There are 9 hidden switches. A switch that is on adds its own fixed numbers to the row, and there is some noise. The rows also spread widely along 14 directions, which tell nothing about the answers.
In the rows, zero is written as 128.
Some rows, each with its switches (1 for on, 0 for off) after it:
[130 123 121 114 118 136 150 169 134 143 109 120 146 107 128 127 139 145
 127 152  91 123 132 171 157 101  90 105 134 147 139 148 101 117 157  80
 141] -> 1 1 1 0 0 1 1 0 1
[139 126  99 136 101 105 148 114 118 138 124 110 130  84 123  87 140 131
 133 117 110 138 140 150 174 123 103  85 110 134 101 139 137  93 128 125
 138] -> 1 1 1 1 0 0 0 1 1
[122 101 112 104 112 155  77 148 147 100 145 163 122 139 107 148 130 118
 140 139 129 118  99 153 175 124 132 105 148 145 156 158 113  99 112 112
 115] -> 0 1 0 0 0 1 1 1 1
[131 115 137 112  79 100  97 117 107 154  90  87 133 142 175 144 114 101
 114 148  52  99 112 147 188  98 138 109 129 152 163 186 143 127 170 102
 150] -> 1 0 1 0 0 0 1 1 1
[134 136  97 127 124 163 131 123 159 103 113 125 130  98 134 102 151 143
 120 115 134 141 124 150 138 122 121 133 133 104 110 154 106 110 106 126
 127] -> 1 0 1 0 1 0 0 0 1
[136 124  97 126 119 123 153 144 113 157 118 120 147 132 118 142 146 111
 122 127 105 121 135 160 180 111 121 104 162 160 143 178 126 118 139 135
 167] -> 0 0 0 0 1 0 0 1 1
[137 129  78 105 106 133 105 129 121 113 158  97 159 175 154 152 133 103
 130 140  57  74 106 146 131 121 141 162 143  84 159 151 120 128 125 102
 123] -> 0 0 1 0 0 1 0 1 1
[134 145 116 111 146 109 135 130 137 134 105 157 121 134 144 123 117 176
 111 140 143 108  95 113 176 127 147 131 146 110 151 158 102 134 134 124
 123] -> 1 1 1 0 0 0 1 1 0
[132 161 108  99 101 143 113 106 159 102 154 123 133 158 151 128 130 106
 119 131  88 109 129 130 135  92 156 160 142  80 114 144  93 136  94 149
 111] -> 1 0 1 0 0 1 0 1 0
[ 97 131 101 126 106 131 118 120 127 133 154 150 135 151 128  92 116 135
 138 142 124 140 134 159 159  83 148 128 123 141 124 149 127 114 140 127
 130] -> 0 0 0 0 1 1 1 1 0
[121 124  75 128 142 104 156 129 146 127 127 100 151 152 162 122 146 125
 127 145  95 153 141 153 165 132 135 138 114  83 134 146 145 120 126 144
 117] -> 1 0 0 0 0 0 1 0 0
[124 145  95 131 119 138 127 117 113 148 146 153 134 136 118 106 125 132
 132 119 137 120 126 150 152  92 150 131 160 166 127 178 115 122 136 140
 158] -> 0 0 1 1 1 1 0 0 0
[ 98 137 113  98 138 145 117 150 164 107  85 144 108 130 149 116 105 120
 119 145 145 145 139 130 169 100 156  92 122 122 102 124  68 135 149 112
 142] -> 0 1 0 0 1 1 0 0 1
[151 154 125  89 134 107 170 144  85 152 116 151 109 100 101 118 128 192
 105 119 154  56 100 117 151 137 139 116 159 126 141 155  82 151 141 107
 144] -> 0 0 1 1 0 1 1 1 1
[117 135 112 101 104 131 168 148 121 140 147 117 157 187 132 140 119 112
 117 155  97 103 128 153 148  89 103 151 157 108 123 106  64 130 122 130
 161] -> 0 0 0 0 0 1 1 1 1
[145 140 113 111 133 109 147 124 157 115 115 104 152 120 166 138 117 121
 128 128  72 121 131 127 161  93 121 117 141 110 120 155 102 138 126 127
 123] -> 1 0 0 1 0 1 1 0 0
[119 140 116 124 126 139 142 146 147 146 112 171 138 138 129 118 117 124
 120 133 132 143 132 144 176  94 129 108 163 166 114 164  79 124 138 131
 155] -> 1 0 1 1 0 1 1 1 1
[104 129  66 122 115 123 119 133 136 137 133 135 133 171 141 107 116  96
 129 145 107 146 147 149 174 131 160 107 119 128 114 146 115 119 147 123
 150] -> 0 1 1 0 0 1 1 1 1
[129 136  99 139 124 159 149 123 167 130 142 159 151 151 134 116 122 138
 129 124 139 151 121 148 143  90 100 154 168 142 118 151  94 105 112 148
 158] -> 0 0 1 0 0 0 1 1 0
[116 130 117 128 124 135 146  92 128 137  99 131 124 104 153  71 114 182
 110 134 164 123 110 135 133 103 121 151 128 131 115 146 111 119 155 118
 151] -> 1 0 0 1 0 0 0 0 0
[148 148  96 111 121 143 120  98 161 124 135  98 145  97 135 129 142 155
 110 121  93  98 115 157 141  86 139 151 157 152 163 230 150 144 138 128
 141] -> 0 1 0 0 0 0 0 0 1
[139 138 111 126  87 154 131  88 165 130 146 155 148 119 114  77 146 159
 105 126 139 146 123 163 147  94 109 155 147 152 116 175 129 103  99 147
 142] -> 1 1 0 0 0 1 1 1 1
[153 158 125  82 103  89 180 124 117 126 117  68 117  95 132 127 121 135
 103 118  95  82 141 124 158 105 132 100 136  91 104 134  89 158 123 141
 148] -> 0 0 0 1 0 1 1 1 0
[113 121 136 108 117 100 144 134  98 151 117 133 103  77 129  79 138 173
 136 128 129 129 149 150 152 116 133  82  78 136 113 131 149 116 170  93
 111] -> 0 0 0 1 0 1 1 0 0
[134 143  90 102 109 123 132 150 130 125 150 121 126 139 107 146 128  85
 131 124  95 120 145 147 185 120 143  86 151 133 117 154  90 127 112 143
 146] -> 0 1 1 1 0 1 1 1 1
[116 136  73 139 126 130 140 126 151 115 142 105 150 110 147  92 115 141
 142 129 107 159 141 164 155  92 119 119 116 119 116 158 127 110 142 120
 140] -> 0 1 1 1 1 0 1 0 0
[140 167 169  99 100 115 164 124 118 187 122 140 129 124 138 117 144 140
 111 133  81 110 153 141 158  70 115 122 132 158 118 154 100 141 147 122
 145] -> 1 1 1 0 0 0 1 0 1
[120 146  32 141 145 138 130 123 157 104 138 105 148 131 149 119  99 115
 147 117  90 120 133 133 148 112 158 121 152 116 123 190 108 136 152 108
 146] -> 0 0 1 0 1 0 1 1 0

New rows, each followed by its switches (1 for on, 0 for off):
[142 145 138  93  73 124 135 123 120 148 154  76 149 133 161 142 171  85
 119 123  28 116 170 171 135  89 116 138  98  98 123 145 149 125 122 133
 125] -> 0 0 1 1 0 0 0 0 1
[122 129 119 114 114 132 112 141 164 104 110 122 122 118 144 130  89 123
 134 139 109 129 117 139 170  78 121  94 145 140 121 143  83 119 141 108
 144] -> 0 1 1 0 0 1 1 1 0
[158 161 158  97 100 117 170 107 151 163 102 151 134 112 140 108 134 157
  86 118 124 120 140 125 154  86 115 127 154 152 106 157  98 139 129 140
 165] -> 0 1 0 0 0 1 1 1 0
[101 134 108 109  78 157 143 100 148 113 142 111 134 145 138  63 128 159
  95 148 150 138 128 166 113  97 114 179 110  86  98 107 103 117 117 136
 149] -> 0 0 0 0 0 1 1 1 1
[147 110 174  97  59 105 168 144 138 127 102  66 127  43 124 107 151 139
 108 131  92 157 162 188 173  83  53  62  90 130  99 110 135  96 125 121
 145] -> 0 1 0 1 0 1 1 1 0
[122 109 102 121 132 131 112 173 154 112 101 129 145 143 156 149 111 102
 141 147  96 152 127 152 180 112 115  90 135 125 136 133  95 104 141  97
 140] -> 0 1 1 0 1 1 1 0 0
[128 131 158  71  87 129 130 135 131 122 124 105 130 161 149 157 146 125
  85 151 118 112 114 157 160 104 129 161 139  76 152 135 105 135 100 163
 140] -> 0 0 0 1 0 0 1 1 0
[111 147  76 113 112 131 137 130 155 111 109  71 136 111 138 110 127 126
 101 149 100 132 145 174 160  87 162 124 136 115 127 189 122 148 146 134
 145] -> 1 0 0 0 1 1 0 1 0
[140 137 122 116  72 141 149 127 129 138 126  80 131 104 115 108 163 123
 101 135 102 149 153 195 159  92 116 125 132 134 121 171 135 118 110 151
 155] -> 1 0 1 0 1 1 1 0 0
[102 133 157 111 112 119 114 108 135 167 116 174 118 145 174 104 118 118
 137 128 104 151 157 129 161  78 151 113 102 164 109 151 133 122 168 122
 128] -> 0 0 0 1 0 0 1 0 0
[120 132 120  99 117 135 127 111 146 106 106 103  92 106 136 108 139 150
 106 135 152 128 122 138 155 131 157 128 116  87 121 147 115 133 113 148
 119] -> 1 0 0 0 0 0 1 0 0
[135 155 112 111 154 103 160 132 116 133 116 128 103 125 134 136  91 134
 142 115 120  81 113  89 168 108 145  92 155 124 112 131  56 150 137 124
 141] -> 0 0 1 0 0 0 1 0 1
[116 123  74 118 142 140 107 122 157 102 100 127 132 136 170 109 113 139
 111 131 143 134 107 135 141 137 155 143 129  97 132 155 113 126 141 117
 137] -> 0 0 1 1 0 1 0 0 1
[124 145 103 119 147 108 180 123 137 118 109 117 146 123 149 102 108 176
 108 139 142 112 103 122 155  99 111 146 143  89 117 122  79 134 126 138
 141] -> 1 0 0 1 0 0 0 1 1
[129 143 136  89 139  93 130 156  94 148 116 120  90 119 111 167 137 140
 117 139 125  93 111 141 208 113 182  92 155 143 177 200 121 155 133 157
 121] -> 1 0 1 1 0 0 1 0 0
[132 158  56 105 126 116 148 114 157 112 126  81 133 117 138 109 125 121
 107 126  97 110 148 134 151 125 167 117 128  98 109 169 116 151 134 135
 143] -> 0 1 0 0 0 1 0 1 1
[129 121 136 101 109 133  98 118 148 135  65 152 133 149 176 127 111 134
  93 153 129 111 100 121 161 120 137 135 148 133 142 153  98 123 158  92
 154] -> 1 1 0 0 0 1 0 1 0
[119 118 129  86 120 158 109 159 177  83 108 125 129 137 143 163 109 123
 109 147 135 123 101 148 162  92 124 130 166 108 144 151  69 132 113 131
 140] -> 0 0 0 1 0 1 1 1 0
[141 166 111 108 112  95 148  93  94 165 121 138 107 106 135  86 112 168
 108 109 123  78 129 112 147 119 175 119 133 143 117 180 124 153 166 117
 150] -> 0 0 1 1 0 1 1 1 0
[124 153 107 105  89 123 149 113 104 178 156 123 164 151 148  82 158 147
 112 144  69 113 166 173 117 104 138 166  95 115 129 156 157 135 164  92
 136] -> 0 1 0 0 1 1 1 0 0
[116 118  96 119 149 115 137 139 161  91 117 111 111  96 142 110 112 143
 146 129 129 144 130 134 162 113 132  87 107 100 109 120 111 118 130 121
 106] -> 0 0 0 0 0 1 1 0 0
[124 124  87 156 134 116 113 116 156 116 118 133 127 103 128 123 105  91
 158 110 103 159 135 133 213  76 138  52 153 189 109 189 121 103 130 148
 138] -> 1 0 0 0 1 0 0 1 1
[130 152  97 117  95 120 152 125 105 125 150 114 116 125 103 100 124 114
 132 124 110 109 140 139 168 109 139  99 134 112  92 125  80 125 104 141
 136] -> 1 0 1 0 1 1 1 1 1
[126 132  82 145 104 140 122 106 152 133 147 142 144 122 135  82 132 134
 134 122 114 154 142 158 142 100 122 126 122 148 108 155 145  96 136 121
 140] -> 0 1 1 0 0 1 0 1 0
[139 124  95 132 123 130 112 129 145 115 136 142 150 118 131 129 115 133
 139 122  98 118 102 146 170  99 118 112 163 153 141 187 114 112 126 115
 128] -> 1 0 1 1 0 1 1 1 1
[104 114 108 140 112 114 145 136 114 140 124 102 145 145 150 111 106 150
 130 159 120 131 108 166 160  76  97 137 129 129 144 122 122 102 158 121
 154] -> 0 0 1 0 0 0 0 1 0
[114 134  88 131 105 118 151 119 115 131 197 117 150 165 121 104 115  94
 177 146  63 118 154 150 150  80 103 120 117 120  92  90  92 100 117 121
 116] -> 1 1 0 0 0 1 1 0 0
[130 128  47 122 140 113 162 149 127 102 134  78 101  91  89 122 136 103
 145 111 129 134 158 148 183 150 158  54 134 111  99 146 107 125 108 153
 135] -> 0 0 0 0 1 1 1 0 0
[122 142 115 126 116 121 160 103 167 105 115  91 156 123 155  99  78 170
 109 155 115 119  93 138 161  43  85 148 157 125 124 141  72 130 132 132
 159] -> 1 1 0 0 0 0 1 1 1
[137 115 104 129 131 139 121 134 149 109 134 114 125 109 127 142 128 138
 144 122 117 129 106 152 162 104 114 116 151 136 152 170 127 106 116 133
 127] -> 0 0 1 0 0 0 1 0 0
[129 139  72 143  94 161 146  98 147 144 138 139 143 125 132  70 135 133
 122 112 125 141 152 154 114 120 120 146 135 145  90 159 121 108 145 109
 168] -> 0 0 1 0 0 1 1 1 0
[145 157 133 100 100 130 153 136 151 131 127  93 160 129 166 135 148 106
 115 129  52 129 156 152 140  79  97 133 119  91 111 127 104 129 120 119
 138] -> 0 1 1 0 1 0 0 0 1
[130 142 133 114 109 127 181 144 126 147 133 103 140 111 114 111 136 173
 109 142 123 123 126 177 146  66  88 138 145 139 134 142 103 129 128 137
 156] -> 0 0 1 0 0 1 1 0 1
[126 150  72 127 122 122 145 113 145 140 113 120 116 124 135 101 130 111
 115 113 126 141 157 136 158 127 171 104 134 133  96 167 124 131 141 148
 155] -> 0 0 1 0 0 1 0 1 0
[126 138 105 111 125  87 103 136 144 136 124 111 135 137 173 129 145  92
 137 140  40 145 161 147 184 110 169  88  84 113 134 166 166 128 149 118
  90] -> 1 1 1 0 0 1 0 0 1
[145 121  64 138 127 110 137  89  97 138  77  71 121 118 152 107 108 157
 101 131 140  77  81 125 152 160 146 143 161 122 153 179 122 131 159 111
 181] -> 1 0 1 0 0 0 0 0 0
[122 126 121 101 107 143 105 127 142 103 124 118 100 119 138 121 123 136
 125 131 130 117 117 144 144 116 145 120 122 104 127 137 109 121 123 119
 119] -> 0 0 1 0 0 1 1 0 0
[136 157 135 115 111 126 120 110 131 144 165 146 137 127 143 128 105 124
 152 115  69  97 130 130 146  45 132 126 152 171 127 177 106 135 140 121
 127] -> 0 0 1 1 0 1 1 0 0
[139 125  99 104 121 142 157 164 152 147 135 129 176 188 147 168 150  74
 127 146  68 135 157 159 151 120  98 138 156 114 126 124  86 117 121 118
 158] -> 0 1 0 0 0 1 1 0 0
[141 124 101 129 139  97 126 114  76 151 137 147 135 143 123 132 113 157
 149 135 104  49  77 111 167 121 133 126 161 148 170 166 119 122 153  93
 123] -> 1 0 0 0 0 0 0 1 1
[119 129 105 121 123 100 116 130 131 110 166 110 154 171 150 154  89 103
 161 154  49  95 110 135 175  56 130 122 150 120 148 143 100 128 128 124
 106] -> 1 0 0 0 0 1 1 1 0
[128 127 141  99 118 148 130 143 182 119  95 112 118  78 132 127 162 152
  98 134 134 161 140 175 164  93 116 110 121 137 139 176 142 121 125 142
 131] -> 0 1 0 0 0 0 0 0 1
[149 132 110 126 135 102 158 143 142 122 132 119 124  87 111 143 117 115
 156 106  89 119 141 126 184  92 110  55 154 157 109 153 102 119 122 132
 128] -> 0 0 0 0 0 1 1 1 0
[129 140  93 126 128  77 172 119 116 127 114  76 117  75 136  78 111 174
 121 131 135 131 132 146 166 104 123  93 102 113 110 128 131 123 145 136
 141] -> 0 1 1 1 0 1 0 0 0
[124 112 162 113 119 170 110 143 168 110  72 162 123 112 172 121 108 135
 130 137 131 129 111 123 129  92  82 120 138 128 101  94  53  99 147  68
 135] -> 1 0 1 0 0 1 0 0 0
[123 151 123  96 132 107 132 144 131 146  81 135 108 139 143 140 102 139
  96 148 140 105 115 124 185 102 171 106 158 145 146 166  87 155 160 130
 163] -> 0 1 1 0 0 1 0 1 0
[132 123  85 114 129  96 106 119 117 103 111  96 135 122 157 119 109 136
 124 143 107 104 100 131 180 129 155 111 124  98 149 156 126 125 139 113
 119] -> 1 1 0 1 1 1 0 0 0
[137 155  92 122 139 136 147 150 128 122 182 150 143 136 116 151 131  83
 182 105  64 113 153 126 157  97 126  97 153 118  99 139  73 119 100 126
 105] -> 1 0 1 1 1 0 1 0 0
[182 109  45 151 124 107 163 107 127 130  92  73 164  71 140 114 137 159
 105  94 111 107  98 145 159 173  93 117 163 132 147 208 157 108 140 108
 183] -> 0 0 1 1 0 0 1 1 1
[112 126 199  78  92 116 112 160 143 128  87 120 105 101 166 128 139 149
 104 155 104 140 138 160 159  66 124 102  82 106 135 116 131 123 152 105
 103] -> 0 0 1 0 0 1 0 1 0
[153 113 152 109 113 103 146 155 112 138 114 115 115  93 114 145 144 148
 129 125 116 118 115 155 186 106  96  82 137 146 148 141 123 109 114 129
 127] -> 0 0 1 0 0 1 1 0 1
[125 134  64 124 153 144 142 139 171 116  99 128 137 125 161 108 138 129
 118 121 124 150 146 139 132 148 141 127 122  96 106 146 113 124 144 108
 137] -> 0 0 1 0 0 1 0 0 1
[135 146 143 110 119 101 185 146 122 120 146  96 140  84 100 115 106 177
 130 140 124 116 117 163 180  36  78 100 152 143 128 132  85 128 112 150
 144] -> 0 1 0 1 1 1 1 0 0
[120 159  87 104 139 136 138 154 135 125 143 126 131 133 124 127 114 135
 135 137 101 101 135 144 146  95 155 118 146 119 132 161  82 150 148 103
 133] -> 0 1 1 0 1 1 1 0 0
[138 134 116 109 136 140 133 144 178 135  96 163 147 122 157 128 159 118
 115 122  94 147 152 135 150 127 129 113 126 120 111 158 121 121 137 103
 115] -> 1 0 0 0 0 1 0 1 1
[ 95 124 111 130 113 132 133 149 106 121 144 137 139 158 126 105 100 152
 139 160 144 124 102 163 155  74 111 139 137 119 136 102  91 103 136 117
 140] -> 0 0 1 0 1 1 0 1 0
[120 110 103 115 112 142 108 125 133 113 116 134 124 124 133 109 131 149
 119 137 140 113 105 149 144 127 130 129 129 123 137 145 126 109 136 104
 131] -> 0 0 0 0 0 1 0 1 1
[151 116 143 101 114 149 116 131 146 132 110 158 130 111 146 133 159 117
 131 110 100 116 137 130 132 130 105 112 124 129 114 128 116 104 125  90
 119] -> 0 0 0 0 0 1 0 0 1
[129 138  82 129 140 147 122 134 154 135 137 159 148 138 132 117 146 141
 133 135 116 137 127 157 147 116 140 142 145 139 143 178 131 115 134 115
 121] -> 1 1 1 0 0 1 0 0 0
[142 146 113  97 124 148 152 138 174 109 105  97 141 105 150 144 123 106
 116 124  81 116 146 137 143  92 118 117 159 117 103 163  68 148 128 118
 147] -> 1 0 0 1 0 1 1 0 0
[143 101  82 132 113 126 107 116 114 117 140  99 114 124  86 150 134 115
 132 127 144 109  88 161 201 129 132  99 177 175 171 189 137  98  95 171
 160] -> 0 1 0 0 0 0 0 0 1
[110 178  86  87 125 124 171 141 137 129 134  87 122 111 134 107 112 136
 113 134  93  99 159 137 138  99 155 113 117  90  99 150  74 167 162 108
 147] -> 0 1 1 1 0 0 1 1 1
[144 103  96 126 146 141  86 143 179  99  88 153 139 137 159 166 120 122
 126 129 134 139  85 129 182 140 125 115 167 126 164 172 119  99 123 118
 135] -> 0 1 1 0 0 0 0 1 0
[124 150  92  95 122  98 120 109  96 132 121  98 102 127 148 105 105 148
 112 137 122  75 114 121 149 130 184 124 115  98 134 150 116 151 160 113
 135] -> 0 1 1 1 0 1 0 0 0
[129 115 108 131 128 113 112 120 133 113 113 114 130 124 156 129 106 155
 132 134 122 112  86 134 163  99 123 127 139 120 158 154 131 111 141 119
 129] -> 0 0 1 0 0 0 0 1 0
[167 122  81 138 111 154 134 116 168 130 119 135 166 103 135 119 153 140
 113 102 103 134 118 159 137 130  95 137 165 153 136 202 142 103 123 108
 154] -> 0 0 1 0 0 1 1 1 1
